The rows of a group lie close to one hidden flat surface of 10 dimensions, which passes through zero. Surfaces can cross.
(in the rows, 128 means zero)
Some rows, each with its group after it:
[164  87  95 179 153 144 138 164 117 116 126 113 160 147  72  70  92]
z_733
[115  99 148 101 103 160 118 148 141 132 109 124 147 139 206  79  88]
z_639
[156 120 115  88 142 138 104 134 107  98 113 134 139 121 137 133 134]
z_733
[156 135 167 150 101 186 128 129 133 132  94 140 132 126 155 152  93]
z_226
[140 134 135 123 160 131 162 111 144  81  81 128 178 134 106 108 174]
z_226
[ 96 133 164  64 157 172 118 142 120 117 117 134 103 125 125  92 162]
z_733
[178 129 111 101 108 151  83 117 102 127  80 106 129 141 111 193 156]
z_519
[115 144 134 146  71 163  98 120 135 160 127 126 133 123 126 138 125]
z_226
[ 68 154 146 144 140  86 176 144 116 132 220 153 115 136 143  81  71]
z_519
[ 95 140 175 126 142 114 115 117 173 152 108 140  74 118 136 184 164]
z_519
[ 57 139 120 127  90 114  91  83 159 138 133 139 162 142  97 127 190]
z_519
[186 119 118  85 142 112 209 137 125 111  82 174  90  76 136 112 120]
z_519
[ 82 181 161  80  94 119  81 170 122 148 139 136 131 144  92 129 114]
z_226
[105 192 122  59  81 133 170  87  76 121 131  99 123 175 117 143 185]
z_733
[121 149 164 146 151 156 145 130 158 137 105  76 109  97 145 118 190]
z_519
[118 141  85 131 134 132  95 156 121 137 184  84  93 114 120 144 153]
z_733
[ 96 134 120  98 143 150 158 107 135 103 129  98 126 165 131 118 190]
z_226
[120 138 177 120 119 119  94 164 136 126  97 168 174 141 110 111  67]
z_733
[149 102 109 162 134 118 149  84 128 125 118 133 130 132 139 154 131]
z_519
[150 151 148 146 171 177  79 191 130 102 147 107 131 119 106 156 110]
z_639
[124 107 120 104 153 107 151 143 138 135 127 148  60 159 119 173 122]
z_519
[149 125 134 128 157 118 111 145 158 139  98 128  87 108  98 182 161]
z_519
[135 123 160 132 158 108 178  96 161 111  86 161 128 115 149 139 142]
z_226
[123 141 121 110 131 122 145 137 132 128 128 108 122 129 120 113 154]
z_639
[105 107 109 155 165 165 121 130 146  99 156 121 109 171 110 170 151]
z_639
[155 130  73 176 125  79 176 116 166 134 122 104 127  99 100 144 178]
z_733
[139 175 110 108  93  73 129 132 117 132 143 126 135 165 115 199 112]
z_733
[121 116 132 164 169  81 107  92 135 109 137 169 161 116  97 159 144]
z_733
[123 131  97  98 121 153 117 124  89 111 153  88 146 151 139  97 147]
z_226
[125 114 166 145 162 147 162 152 180 119  76 119 135 109 148  72 150]
z_519
[129 136 150 153 161 129 131 150 148 125 138 133  96 121 123 159 123]
z_226
[123  98 158 154 159  85 147 124 172 115 100 184 147 158 139 140  84]
z_639
[113 123 146 154 132 121 106  88 140 123 119 155 166 104 135 124 143]
z_733
[125 116 127  98 161 130 143 142 117  97 132 130 127 186 128 135 112]
z_226
[121 148 179 137 101  92 128 108 138 150 104 186 131 124 122 164  88]
z_226
[147 118 139  96 145 130 134 173 121 118 109 139 118 149 127 117  90]
z_639
[124 112  92  92 113 131 142 138 121 128 111 123 131 144  94  89 149]
z_639
[118 122 113 142 129 131 108 105 102 125 155 154 110 168  81 177 125]
z_639
[138 128 103 104 149 207 122 160  93  75 158  73 129 206 145 155 126]
z_639
[134 141 119 143 145  74 124 165 137 138 142 116 136 107 105 112 119]
z_639
[112 122 126 128 104 122 109 134 149 147 114 147 143 110 114 101 130]
z_226
[146 133 136 120 158 123 124 103  93 108 140 145 124 126 136 163 125]
z_733
[101 114 125 125 170  93 156 171 177 117 131 125 112 142 122 116 130]
z_639
[120 105 105 159 138 147  90 114 120 141 161  77  99 185 131 188 140]
z_519

New rows, each followed by its group:
[142 134 137 137 129 139 113 125 115 120 129 130 141 137 125 144 114]
z_639
[117 141 158  82 137 155 113 172 165 120  82 118 141  80 133  62 168]
z_226
[ 99 171 161 122 142 156  77 154 135 117 139 125 138 134  96 156 146]
z_639
[122 113 156 149 141 137 110 135 140 130 140 145 113 136 167 158  83]
z_639
[146 139 116 139  92 172  91 149 112 148 146  92 127  87 141 113 123]
z_226
[130 165 121 139 108 146  89 111  84 119 162 104 166 141 111 151 132]
z_639
[117 195 171 139 117 104 134  69 110 116 133 130 165 136 138 178 146]
z_639
[130 133 133 139 122  87 153  92 126 113 115 176 166 130 113 132 116]
z_519
[ 67 107 110  91 135  72 168  98 162 140 129 155  97 157 106 118 179]
z_226
[147 142 129  99 121 111 145 116 135 124 101 133 125 110 147 150 152]
z_733
[137 157 114 117 112 106 124 135 108 124 123 127 152 135  68 132 136]
z_226
[ 96 138 114 109  90 142 163  81 140 135 111 124 115 146 117 129 192]
z_226
[116 139 143 111 155 148 139 134 126 108 148 122  95 174 145 171 129]
z_639
[ 86 140 172  84 177 141 112 157 141 127 134 147  71 105 121 125 167]
z_733
[ 68 171 166 113 123 108  86 130 131 120 155 154 147 183  86 167 122]
z_639
[121 153 152 118 119 141 134 127 114 155 152 116  69 113 155 162 121]
z_226
[126 101 109  71 136 131 123 170 132 133 114 145  72 168 110 151 119]
z_519
[118 113 161 105 134 140 144 126 169 124  82 148 129 104 163  96 146]
z_226
[137 135 103 153 123 124 135  74  94 130 171 104 112 122 152 167 147]
z_733
[ 99 137 126 130 206  78 146 103 131  95 181  97 119 110 149 132 191]
z_226
[ 75 149 167  74 127 109 163 121 131 138 135 155  78 174 137 148 131]
z_519
[163 131 100 145  80 114 116  70  69 182 128 153  92  53  93 143 142]
z_639
[130 116 125  84 152 137 131 169 121 116 130 121 100 140 143 104 114]
z_226
[120  90 116  99 142 137 182 119 159 134  88 147  68 127 123 108 175]
z_639
[111  78  97 174 151 118 129 128 149 132 145 134 121 147 109 115 119]
z_733
[119 116 119 185 114 108  96  95 118 141 165 146 146 154 133 169  83]
z_226
[108 119 117 138  85 134 152  60 110 147 143 136 102 162 162 162 131]
z_226
[129 142 102 137 129  94 142  82  84 110 164 116 151 170 106 157 138]
z_226
[ 78 120  87 114  91 162 100 120 169 150 140 111 116  73 132  83 213]
z_519
[138 142 133 100 131  99 168 152 137 128 117 106 125 115 155  97 130]
z_639
[107 128 122 137 128 107  96 106  96 125 177 123 148 162 142 140 101]
z_226
[ 71 130 127 138 124 131 121 139 178 149 157 130 113  71 132  78 167]
z_519
[168  77  96 177 136 171 104 121 138 133 107 147 127  78 105 119 137]
z_639
[131 143 183 155 162 169  96 155 195 100  71 152 176  70 117 117 154]
z_639
[113  98  70 104 141 177  92 150 106 129 194  76  75 137 146 120 153]
z_733
[164 115 155 208 145 116 121  93 137 119 122 161 167 119 151 173  75]
z_226
[114 150 132 171 140 107 161  95 146 120 125 119 163 103 113  98 164]
z_519
[ 82 156 164 121  85  93 149  46 139 172 110 160 109  89 142 138 182]
z_639
[149 113 133 162 163 138 126 144 156 131 118 147 108  78 102 138 144]
z_639
[142 117 107  90 156 144 185 102 113  98  89 162  82 178  57 172 179]
z_639
[145 134 159 145 109 199  86 122 137 138 101 130 144  63 159 119 138]
z_639
[145 129  84 115 121 141 138 154  96 103 120 105 169 178  62  87 128]
z_733
[167 180 163 126 155 119 139 176 120  97 137  90 155 118 164 134  99]
z_639
[123 109  95 202 132 111 142  84 128 129 175 120 144 112 138 122 135]
z_519
[132 169 190  83 114 128 133 156 169 128  37 163 163  69 106  82 154]
z_226
[124  76 108 136 152 158 165 112 133 135 146 132  42 153 166 165 124]
z_639
[107 117 123 122 112  46 120 155 148 149 119 154 160 124  99  77  94]
z_639
[155 174 142 133 108  99 154  98 101 148 129 111 124  71 142 136 147]
z_639
[144 121 108 176 126 101 224 155 149 160 123 103  73 158  91 115 106]
z_733
[170 141  78 142 143 161 111 150  98 109 141  85 138 110  69 126 167]
z_639
[132 118 137  91 173 134 108 165 129  96  98 150 148 122  77  91 145]
z_733
[124 169 164 105 148 102 194 149 106 107 141 141 128 135 122  96  93]
z_519
[141 109 114 165 133 145 122 133 105 127 163 107 146 140 160 105  80]
z_519
[117 123 107 146 112 153 128 125 136 127 131 125 134 170  99 144 134]
z_226
[147 169 127 110 131 116 133 152 111 120 123 127 148 101  90 110 143]
z_519
[167 173 135 115 114 114  75 148  92 128 129 133 150  94  98 166 110]
z_519
[145  74  76 162  77 109  83 169 135 167 130 166 137 136  74 109  57]
z_226
[130 112  82 124 130 142  90 173 130 140 162  80 125  70 124  62 159]
z_226
[140 162 125 132 116 122 132 123 108 130 145 124 136  71 124 118 142]
z_519
[127 178 160 114 124 133  97 138  85 129 160 110 132 128 142 156 107]
z_226
[114 179 151  43 100 119 144  92  76 108 114 146 141 189 124 166 136]
z_733
[138  91 113 132 114 114 146  87 106 143 125 169 104 153 128 151 102]
z_639
[148 116 147 101 150 155 174 109 123 123 102 129  80  98 174 120 156]
z_733
